The rows of a group lie close to one hidden flat surface of 10 dimensions, which passes through zero. Surfaces can cross.
Known rows, each followed by its group:
[ -6.9 -15.2 -24.3  -6.9  -4.0  -1.0  26.8  10.8 -13.3  21.5  -3.3 -22.4
  -8.1  10.9  17.7  20.4 -18.3   4.1  -1.3  -7.8] : Ridev
[ 17.5  -8.2  -0.1   4.7  -9.2 -32.8   8.5   5.9   1.7  19.2   6.8  -9.3
  -2.4 -13.1  -1.1  15.4   0.2   4.1  12.2  -6.5] : nepa
[ 24.6  32.2 -14.7 -32.4 -13.6  -8.2 -40.1 -50.2 -15.0  -1.1  -5.9 -11.5
 -65.0   5.7 -16.9 -53.1 -34.6 -26.7 -19.8  -9.9] : diput
[-15.9  11.3   3.2 -27.2   3.7  14.3 -23.9   2.6 -37.6  24.9  -1.8  -5.6
  -2.1  14.8  10.2   6.3  -3.4 -12.6  16.7  -5.4] : nepa
[  7.0 -15.7 -17.8   2.4   3.5 -16.6  -6.4  -7.1   4.2 -10.8 -12.2 -16.7
  10.6  -9.2  -8.4  25.8 -25.6   3.0 -31.0   6.0] : Ridev
[ 35.5 -16.9  20.9   1.2  -3.9 -25.2  15.7   2.9  -2.5   0.1 -18.9  17.4
   8.6 -17.0   6.6 -24.3 -27.5 -12.6  18.9   0.8] : nepa
[ 13.8  26.0  31.6 -60.6  30.4  14.0 -15.9 -28.6   7.2 -30.4 -18.6  26.9
 -16.7 -15.0  14.4 -16.9 -28.2 -12.6   2.1   4.4] : nepa
[ -6.4 -63.3 -42.6   2.4  10.4 -26.2  47.8 -38.0   3.5   4.3   7.0  -0.5
  23.4  17.5   2.3  11.8   7.1  41.3  -1.6   8.8] : Ridev
[-30.9  -1.3 -39.3  20.6  -2.2   4.8 -24.9   0.9 -31.5  -4.8  -5.0  -0.1
   8.3 -12.5  19.1   9.5 -23.7   3.8 -14.9  27.2] : fen
[ -6.5 -17.4 -11.3  12.0 -14.8 -25.2   4.8 -13.4 -15.6  28.6  -5.8   8.1
  13.0  -2.9   5.3  28.0  -5.3 -10.1  -5.6  -9.5] : Beziv
[ 22.5 -26.9  19.2 -10.8  28.8  -4.7  25.8 -17.6   0.9  -5.6 -31.6  48.1
  45.0  -8.7  -0.2 -35.2   4.6  18.0  17.8 -18.5] : Beziv
[-16.8  14.6  -8.1  11.4 -27.4  13.3   3.6   5.5 -10.3   8.0   3.5   4.0
 -37.8 -17.7  18.5  18.5  -8.0 -22.6 -18.6  11.5] : Beziv
[-26.6  29.6  -9.9  37.1   5.8  18.4 -18.0   8.9   7.3 -17.3  10.3  32.8
  11.1   2.8  11.0 -13.8  19.5  -8.5  20.5  27.2] : Ridev
[ 15.8  40.9  24.5 -37.9  34.6   8.3 -34.3  27.1  -7.8  -3.4 -41.2 -13.7
  15.7  -3.3   3.4  25.7 -12.1  12.3   4.6   7.7] : fen
[ 26.4   4.9  13.0 -16.1  -9.7 -18.9   2.9  -6.2   0.5  -9.8 -13.3 -29.1
   1.4  -0.5 -13.3  24.1  10.7  22.0 -18.7   0.2] : Beziv
[  7.1  -2.9  -6.9 -12.3   4.3 -32.7 -10.4  11.4  -4.3  35.6   5.8  -8.1
   7.7 -10.4  15.3  34.5 -20.6  -2.3  21.8   2.2] : Ridev
[ 10.7 -17.7 -21.6  14.3 -15.3 -18.6  16.4 -16.4 -15.3   3.2  -2.7 -23.3
  -3.4  22.2  -0.8   8.0  -3.3  17.9  -5.9   9.8] : Beziv
[  5.4  -2.4   6.5  -1.4  -9.1   0.6  -7.2 -26.5   5.6 -18.3  14.5   7.0
 -11.6  -1.9  -9.7 -16.3  -2.2 -15.5 -15.0   0.2] : diput
[ -9.8  -4.3 -21.9  -8.5   0.8   7.6  10.5  13.9  15.4   9.9   5.0 -35.2
 -28.0  -9.0   6.0  21.8 -15.6   5.3 -20.2   2.8] : Ridev
[-43.4  23.5 -54.5   0.5  22.2  12.3 -22.8  29.3 -19.4  90.3  11.0  -6.0
  10.0  51.6   3.9  24.0  10.3 -13.6  27.9 -35.0] : nepa
[ 16.1 -25.2 -10.7  -4.9 -10.7 -19.2   4.5  -7.4 -41.5  10.6 -36.6 -15.0
  18.0  12.3  -4.8  20.0 -32.8  -1.7 -29.5  -5.6] : Ridev
[-11.9  21.2 -24.8 -28.8   9.6  -1.1 -16.8  20.5 -23.5  40.4 -10.8   8.1
 -33.9 -51.4  35.8 -10.0 -30.8  18.9  37.0  -2.0] : fen
[  5.6  -3.4  41.6  15.0 -23.9  11.1  27.0  10.7 -11.5 -29.1  -4.9  52.2
  -7.5 -36.2  27.0 -24.5 -18.5 -31.4   4.6  11.8] : Beziv
[ 19.5  -4.2   7.0 -16.1   1.5 -26.9 -17.3 -41.4  39.3 -24.1  24.0 -16.5
 -19.3 -12.0 -29.2  22.4  15.7  13.3 -33.3  -0.7] : nepa
[  6.7 -18.0   6.9   8.6 -11.7 -10.3  -6.3 -17.1  11.8 -19.3   6.1  -7.8
  11.9  -7.8 -20.0  -0.4  12.2  16.7 -13.8   3.2] : Ridev
[-27.4   1.3 -11.7  -1.7  -4.4  15.9 -10.0   9.3  -2.6   3.3  22.7 -12.2
 -12.4  -3.2   7.1   4.6  -0.8  -9.0  -0.1   5.4] : fen
[ 27.8  -2.6  19.0  13.9 -22.4 -32.0  -1.0   7.6  -3.6   0.4  -3.1  -6.3
  -4.4 -17.8 -13.5  -1.7 -10.0  -0.9   2.9  -6.0] : nepa
[-13.8   0.6 -15.4  11.5 -30.0  19.7  64.3 -44.3   6.2 -37.3  18.6   7.4
 -44.7  33.5  25.0 -17.8  40.8  19.3  -1.2  31.2] : diput
[ 10.4  -7.2  21.4   0.5 -12.2 -24.2 -11.9  -5.3 -25.4  -5.4  10.9   3.4
   2.6  18.8  12.8 -10.0  -2.0 -18.7  38.7  21.4] : diput
[-11.6 -34.7 -11.4  -3.2 -10.9 -24.7   2.6   8.7 -20.2  29.4  30.4 -13.1
  -6.1  -5.1  22.0   9.8  -5.1   7.7  31.3   3.9] : fen
[ 31.5 -37.2  30.9  28.5 -25.8 -32.6  -3.5  -6.2  29.3 -34.7  26.5  -4.8
  11.7 -15.7 -26.3 -17.7   9.1  -9.3   2.8   9.1] : fen
[-11.2 -25.4  -8.1   4.0 -12.7 -11.1  25.6  10.7 -15.4  19.4   0.4  15.5
   6.8 -25.0  26.4  25.4  -5.3  10.0   8.5   5.6] : fen
[  7.9  -1.4  -0.6  -6.6   7.5 -11.4  11.8  26.6  -5.2  38.9  -3.6  -5.0
   2.2  -2.7  16.1  -5.0 -14.5  -3.7  26.7 -24.3] : diput
[-11.7  24.6 -61.0  36.7  -2.0   1.2 -20.1  19.8  13.8   9.1  -1.9 -38.2
 -31.6 -24.0 -14.4 -29.6 -23.6  13.2 -18.3  10.5] : Beziv
[ 17.3   1.1   0.5 -41.2  -3.7 -11.0 -21.7  -0.6  -4.2  37.5   0.4 -28.5
 -35.9 -33.9 -16.2   5.9 -19.5   3.4  -9.4 -33.2] : diput
[ -5.9  -7.4  -4.4  12.1 -26.5   1.2  12.0   0.7  16.9  20.0  34.3 -11.9
 -27.3   1.7 -10.7  -5.7  19.7  -4.5   0.6 -16.3] : nepa
[  2.5 -18.7  15.8   3.0  18.4  11.3  22.2  28.0  24.9 -16.4  13.1 -22.1
  23.4  32.9  -3.5 -15.1   6.9   2.0  28.0   4.2] : Beziv
[ -2.1   3.5   8.3  31.3 -22.4  28.7   6.6   3.7   2.3 -11.1  13.0  -3.6
 -13.2  17.6 -22.6 -32.8  24.2 -13.9  -6.5  -5.4] : Ridev
[ -9.7   0.4 -13.3   6.3   1.8   1.2 -13.8 -13.4  -4.1  -3.3  -9.5  17.2
  -2.4 -23.2   8.2   0.2   0.9  11.4  -4.2  13.0] : fen
[ 22.4  16.3 -13.6 -19.5   8.2  11.8  14.4 -12.2  14.3  16.5  -9.3   0.3
 -22.8   8.0 -13.2 -48.5 -12.0   4.5  -3.3 -32.7] : diput
[  1.3 -59.5  31.3  30.1 -28.7  13.3  35.4  -9.3 -39.8 -13.6   1.4   7.2
  43.0  10.8 -15.4 -10.9  42.8  21.7   5.7  -2.8] : Ridev
[  3.8  17.2  -5.4  -1.3  12.4  -8.2 -11.5  -8.6  12.4  -4.4  -7.7  18.8
   5.7   8.9  -5.0  -5.8  -9.3 -15.4  -4.5  -1.9] : Ridev
[ 14.1  30.8  32.9  -6.4 -18.1  15.1  24.9 -27.4  54.6 -22.2  32.7   5.7
 -58.8 -10.6 -10.8  -5.6  52.8  10.8 -13.7  -3.2] : nepa
[-13.1   3.3  -9.9 -12.1  17.5  -1.9 -31.7 -32.5  -4.3  11.4  -5.9  25.1
  22.4  14.2 -11.4  22.6  17.9   4.3 -11.9 -13.2] : fen
[-19.3   7.8 -12.0   8.8   2.3   7.8 -38.8  44.7 -31.3 -20.1  -9.8 -41.7
   3.2 -20.7  20.1  15.7 -33.2   8.7   5.6  36.9] : fen
[-20.2  28.3  38.0 -21.2 -19.0  36.3 -18.4  -5.3  -9.5 -16.2  20.9  13.6
 -24.3 -12.5   4.0  30.0  23.6 -21.9 -11.9   5.6] : nepa
[  9.9 -35.5  -2.7  30.6 -14.1 -53.4  14.1 -22.1 -42.6  -6.2  -6.3  19.3
  52.8  45.5  12.1  27.7   2.3  -4.2  16.8  25.2] : diput
[-20.9 -23.7   2.8 -34.2 -27.6  27.2  -4.1 -38.4   1.7 -22.7  31.0  14.2
 -62.6 -38.6  14.7 -11.5 -20.0 -18.3 -28.7   3.6] : diput
[  5.4  26.8  36.9  11.4  -1.4  -4.8 -33.3   5.4  25.0 -24.7  -4.6  28.2
  17.5 -29.7 -15.8  25.0   4.0 -20.6 -28.7   4.9] : nepa
[-42.2  -0.6   0.6  -5.8  18.1  56.2  43.7 -18.7  18.9 -12.1  -3.7  56.8
   9.1  23.6  20.6  34.4  31.6  -5.2 -42.0 -12.1] : Beziv
[ 13.3   5.8  32.8  22.1  12.4  18.0  -5.5  25.5  20.8 -19.9 -20.0  18.5
  47.7  15.9 -31.1  16.4 -19.6 -44.0 -38.4 -16.7] : fen
[  5.0  11.7   6.1   6.4  -6.0 -14.3 -15.2  37.2   3.4   9.8  -2.5  -2.5
  -2.7 -26.7   5.7  10.0 -24.8 -15.5   3.5  -1.3] : diput
[-19.6 -13.0  -8.9  31.1  16.3   5.0 -29.3  36.1  14.1 -21.6  10.5 -12.1
  41.3  -2.4  -3.1   2.6 -15.9 -11.1  10.9  17.1] : Beziv
[  9.9  17.5  -3.8   5.0  11.5  12.3 -37.2   2.6  -0.2 -21.8 -27.5  30.1
  -2.7 -14.4   1.6 -70.0 -73.8 -53.5  -5.8   1.2] : diput
[-30.2   9.5  -4.1  12.9 -23.4  20.1 -12.8  -1.0 -29.5 -19.7  -0.5  18.1
  -9.1 -10.8  17.7  36.0  -8.7 -22.0 -35.5  30.5] : Beziv

New rows, each followed by its group:
[-32.5   4.7 -50.1   6.7  27.4  10.2 -52.2  11.5   8.3   6.8   7.2 -33.7
  12.5  11.8  -4.6 -12.9  -9.1  12.5   3.5   7.4] : Beziv
[  7.2  -0.2   2.7 -35.4  41.7 -14.1 -19.6 -40.5  -4.9 -16.7 -28.6  40.1
  37.2 -12.9  14.7   8.2  -4.2  24.0   7.2   7.4] : Ridev
[  5.3  -0.2  -5.6  -5.4   5.8 -18.2 -25.9 -28.1  -8.0   7.6   1.3  10.0
  13.3  22.0 -15.7  -5.9  -3.4  -4.0   7.8  -8.9] : fen
[ 15.7 -27.0   1.3 -24.6  11.0  34.0  32.5  -5.1   5.9 -16.2 -47.8  -7.3
  -3.8 -51.6 -11.1 -36.0 -26.5  41.0 -24.3 -11.4] : diput
[-21.9  -0.5   8.5 -34.4  18.0  22.5 -13.2   0.1 -38.3 -28.3   6.1 -28.0
   4.0  25.2  30.2  15.7   8.8  21.0  18.1  41.9] : Beziv
[  2.5  15.3 -22.9  -2.1  16.1  -1.3 -47.9 -23.1   1.8   1.8   5.7  -1.5
  -1.0  23.1 -25.4 -50.6 -14.9 -33.1   2.9 -15.4] : fen
[ -4.0  -7.7 -10.7  -8.3   5.7   2.2  24.4  -5.8  16.5  31.2   9.5  -6.3
   2.6  25.6 -13.9  23.6  25.3   6.2 -12.1 -25.7] : Beziv
[ 23.5 -13.8 -14.0 -10.6   6.2 -32.0 -31.8 -20.9 -18.0  26.0  -1.9 -12.2
  22.0  29.8 -22.2  -5.1 -13.7  -8.6   4.7 -16.5] : nepa
[ 17.8   0.6  -5.8  22.4 -23.5 -13.2  40.8   2.0   9.2  22.9  14.0 -21.8
 -25.9  12.0 -11.5 -15.5  32.4  23.2  19.7 -11.1] : nepa
[ 14.9   6.7  -6.9  15.8  19.0 -21.5  24.3  34.9  33.1  24.2 -10.2  30.4
   7.6 -29.6  13.4 -11.3 -24.8 -11.4  24.6 -19.2] : nepa
[-26.3  20.5   0.2  19.6   0.9  22.9  10.6  19.8  12.3 -18.9  15.8   8.2
  -4.6   9.5  20.0   7.1  14.1  -3.8  14.3  19.6] : diput
[ -5.8  -5.2  16.6  -3.7  17.5  17.8  -7.7   4.8  -6.6 -20.0 -17.3  19.3
  32.0   8.5   2.4   9.5 -16.4 -17.4 -16.0   2.7] : Ridev
[-24.9 -30.4   0.4 -35.4  10.2  37.5  13.8  -6.9  19.5   6.5  17.3  20.3
 -17.8 -38.9  10.4  -0.5 -15.1  -7.6 -18.3 -32.4] : diput
[-19.9  10.6   2.8   4.6  21.1  23.3  -9.8  64.9  29.1  28.6  15.6 -11.8
  11.8  -8.6   4.3  37.1  -8.6 -24.5   6.6 -18.6] : Beziv
[-19.1   0.4  -0.3  39.0 -11.4  21.2  15.6  47.0 -16.0  -3.0 -16.1  -7.3
   4.7   4.6  11.4   4.0 -24.4 -23.0  -4.4  17.7] : Ridev
[  6.8 -24.7  -5.1   0.0  20.6 -17.5   1.3  16.3 -13.3  11.1 -33.5  13.8
  50.6 -24.7   9.7  16.3 -10.3  25.6  13.1   0.0] : Beziv
[ 17.2   7.7  43.2  13.8 -11.1  12.8 -17.8  -6.1 -30.9 -23.9 -24.9  18.2
  22.2   0.2 -17.8 -25.9   7.8 -13.6 -10.7  -0.7] : Ridev
[-12.0  11.7  -9.3 -34.2  11.6  21.7 -11.8  -4.6   1.6  17.1   1.4 -12.1
 -16.1   5.9  -2.0  26.4 -15.5 -15.2 -24.5 -17.1] : Ridev
[ 23.5 -27.1  32.3 -36.8  21.1 -28.4  -2.1 -17.2  21.8   9.7  13.3  17.5
  25.6  -3.0  -6.6  14.8  13.4   0.4  15.9 -18.5] : Ridev
[  1.8  39.3   1.2 -14.0  32.9  30.8 -35.8  21.8  10.7   4.0 -18.2  -3.6
   0.3   5.1 -14.8 -38.9  -9.3 -12.9  12.3 -13.2] : diput
[ -4.2   7.9 -11.1 -13.4  13.7   6.2   7.9   2.2 -37.9 -10.4 -30.8 -16.8
  15.2  18.4  25.6  16.5   6.3  32.5   8.6  24.7] : nepa
[-21.4  10.0 -18.2  15.5   4.8  16.7  19.4  19.8 -10.6   5.1 -10.5 -22.4
   7.1  11.3  10.4   7.1  15.8  31.3  -1.2  17.7] : nepa
[-34.0  39.2 -38.3   6.3 -29.3 -14.5  25.8 -20.4 -42.4  23.9  27.8 -30.7
 -53.4  66.6  40.2  51.4  41.6  12.6  16.3  43.2] : diput
[-17.0   2.8  22.1 -26.6  -9.9  47.4  -3.1   1.7 -28.4 -15.8  10.7   1.8
 -37.1 -14.5  19.6 -26.5 -15.3 -19.5   0.0   8.9] : nepa
[-16.4  21.6  15.9 -43.5   8.5  39.5  -1.7   2.1 -46.0   2.8 -22.4  -1.8
 -12.5 -25.8  30.6  10.0  15.8  34.2  12.5   7.5] : Ridev
[-37.8  -3.8   9.0 -10.2  -8.7  47.8   7.5  11.6 -25.2 -27.2   4.9 -12.5
 -19.3 -16.5  32.0  14.3   0.6  12.2  -7.6  33.8] : nepa
[  1.9  18.3 -25.0   2.1  16.8   6.2  16.5 -19.5  35.1   8.0   4.7  10.8
  -5.2  23.5 -11.7 -18.3  13.7   8.3   3.0 -14.0] : nepa
[-10.7  -8.8 -39.9  42.0   4.7   5.6 -27.4 -11.2 -14.1 -42.1 -18.8   8.7
  18.8 -11.6  -0.8 -51.7 -42.8 -11.6  -9.4  32.1] : fen
[  2.1  21.8 -19.7  10.1  16.7   0.3   3.9  -0.7  20.4 -16.2 -21.3 -13.7
  11.6   0.4  -0.4  14.5  16.9  30.6 -13.0  19.0] : nepa
[ -7.0  18.3 -35.2   1.3  -8.7  -2.9  22.8 -14.2 -41.1  53.7 -38.7  16.8
   3.5  35.3  14.0  20.7 -15.5  -7.0 -17.8 -21.3] : fen
[  1.3  33.6  16.6 -31.5  28.6  28.8  -7.0 -11.2  33.3 -12.7  15.3  17.6
 -18.0   8.0 -10.7 -24.2   5.6 -15.3   0.0 -18.3] : Ridev
[-36.5  15.6 -22.1   8.9  16.9  42.8  23.6   8.5 -19.3  -1.9 -31.1   5.6
  11.8  30.2  17.9  24.4  -1.1   4.2 -29.8  10.2] : fen
[ -8.2  17.0 -37.5 -21.4  15.2  -3.5 -41.0   3.6 -17.9  52.2 -25.5 -28.1
  -8.3 -16.0 -10.5  37.2 -28.3   4.1 -38.3 -22.7] : diput
[-21.5 -34.2 -16.5  25.0 -11.4   4.0  20.7 -30.4  10.2  -1.7  27.4  27.5
   9.7  17.8  -1.5  -1.2  14.6  -4.4  -9.4   4.2] : fen
[ 27.1  -1.5  15.9  -4.5   2.3 -12.6  32.8   8.0   6.8  -4.0 -47.4  -1.5
   7.1 -40.6   2.5  35.6  -2.9  49.6 -32.0  -1.2] : Beziv
[  1.1   8.5   2.9  15.2  -6.8 -32.2 -28.6   3.0   5.7  12.2  19.9   1.8
   6.7  -3.7  -9.5  11.7  16.0 -11.1  10.7   1.8] : Ridev
[ 16.8  31.0   1.3  -2.4  28.3   8.9  -6.8  20.4  43.4  31.1   3.9 -24.7
  10.1   8.1 -35.9   4.1  34.6  22.8   2.1 -43.0] : diput
[ -0.5  31.3   5.3   2.6   2.4  15.3  -2.6  25.2 -27.0   7.1 -27.7  -4.0
   1.6   5.1  11.0  -5.4  -4.3   2.3  11.0   1.8] : nepa
[  8.8  -3.1 -13.0   9.1  -3.9  -8.0  23.1 -21.6  -7.8   7.3 -14.7  28.6
   1.2  10.3   5.3 -18.3  -5.7   0.4  -6.9  -7.2] : fen
[-12.5 -25.6  -1.0  14.7  -6.0  -3.0  -0.2 -26.7  27.4 -41.9  29.6  11.0
  -1.1 -25.3  -4.8 -13.2  28.0  26.0   1.1  27.2] : fen
[ 21.3 -11.9  14.0  -1.1  17.2 -20.2 -21.3 -37.7   8.6 -34.5 -12.7  19.1
  36.4  10.5 -26.7  -1.6  -1.1 -12.0 -25.0   6.1] : nepa
[-19.4 -23.4  -5.3 -41.6  12.9  29.4   2.8 -39.7 -23.2  -9.9  12.8   8.7
  -6.0  28.0   7.0 -29.1  -4.8 -13.9  -1.3  -6.2] : nepa
[  8.6  12.5  18.6  15.2 -20.9  -2.4 -10.8  -5.4  20.6 -14.6  14.7   1.6
 -13.8   9.1 -24.6   9.3   7.5 -26.9 -25.3   3.8] : Beziv
[-11.5  -9.8  -5.0   4.3 -15.0   4.9   9.7  -7.1 -17.3 -16.9  11.4 -16.2
  -5.8  19.7  12.6  32.5   8.7   3.0 -13.8  25.2] : Beziv
[ 22.2  -3.0  -4.1  19.7  27.5 -19.2  29.1 -27.4  34.3 -25.9 -18.8  27.1
  35.1  23.8 -15.5 -10.9  20.7  16.1  -9.6   2.1] : nepa
[-21.3 -12.0  -6.3   3.0  14.9  23.4  -3.0   7.3  45.0  -2.9   8.4  41.3
   7.8 -36.0  -3.0  -9.0 -38.9 -38.8 -31.6 -24.0] : diput
[-19.2  14.4 -35.5  24.6  -4.8   4.4 -22.2 -41.1  -5.2  -5.9 -28.7  30.0
   2.9 -20.2 -16.4  40.1   1.7   8.5 -76.0   9.0] : Beziv
[  0.5  -6.9  -9.5  12.6  -7.9  -1.1   3.4 -10.5 -16.8 -15.9 -15.2  23.2
  -3.8 -19.4   6.8 -38.9 -21.3  -3.6  -2.3  15.8] : Beziv
[-10.5  14.7  23.0 -43.9   5.5  20.2  12.0  24.0 -16.0  22.4   4.0   1.3
 -20.5  -7.8  31.6  23.3   5.3   8.1  23.8  -6.5] : Beziv
[  8.7 -37.7  -5.6  -8.5   5.4  -4.0  23.5  10.7  51.7 -14.5  23.3 -41.5
 -17.5 -15.1 -22.2  31.8 -19.7   5.6 -43.1 -11.1] : Ridev
[-13.3   4.8 -16.1  37.6 -14.0  -8.6 -19.5  -5.7  -1.5   8.9  12.3  -0.5
   2.1   9.7 -14.3   0.3  10.5  -4.2   3.3  12.9] : Ridev
[-28.8  19.7 -22.2 -12.5   9.0  41.4  -2.1 -21.2  16.4 -26.2  26.0 -17.2
 -33.8  24.2  -4.3 -11.4  33.6  18.8   1.1  15.1] : fen
[  3.4  25.6  -9.2 -15.0   6.5 -12.3  13.4   8.2  -4.3  19.3 -14.3 -17.1
   4.3  13.2  14.8  34.0  19.3  34.5   7.9  10.7] : nepa
[ -9.3 -10.0 -12.7  21.8   0.0   4.2  -2.4   8.0 -11.4 -13.8 -18.6  -4.3
  18.1  -0.8   9.3  -2.4 -15.8  -0.7  -5.8  20.0] : fen
[ 30.3   0.0  28.3   5.5 -46.2 -24.2  53.7   9.3  -9.7 -12.9 -10.9 -24.8
 -41.0 -12.0   9.6  27.4   2.1  12.1 -22.6  14.1] : Beziv
[ -0.8  16.5  -2.3 -17.7  -3.7   2.5 -17.1   0.2  -5.7  11.1   4.4 -14.3
 -28.5 -15.0   5.6  -3.2 -10.2  -6.5  -8.1 -12.5] : diput
[-36.7  14.4 -31.7   1.5  -3.1  10.7 -30.4 -26.9  -9.0 -16.7   8.5  -9.6
 -17.7  -3.4  12.7  23.5  21.2  27.6 -21.8  32.1] : fen
[  1.3  -6.1  20.7  11.4   4.7  -0.2   2.3  31.3  17.2 -11.6  -1.7  -4.0
  23.6 -30.5  -4.2  22.9  11.8  14.2  -2.7   4.0] : diput
[-19.5  -4.4 -32.2  32.6  -0.4   0.9  27.2  13.9   6.1 -14.6   3.0   7.0
  -0.4 -13.8  26.8 -19.9   8.8  26.8  21.9  36.6] : Ridev
[  5.2  -6.2   2.9  -5.6  21.6  -5.2  -5.5   1.4  20.9 -13.5 -10.0  23.4
  26.0   6.9   3.1   8.7 -18.4 -15.0  -1.2   1.6] : Ridev
[-31.8  14.8 -20.5  27.3 -17.7  36.5  11.2  23.8  -1.1  -3.6  18.3 -14.1
 -28.5   0.8  12.0 -17.3  13.9   6.7   2.4   9.0] : Ridev
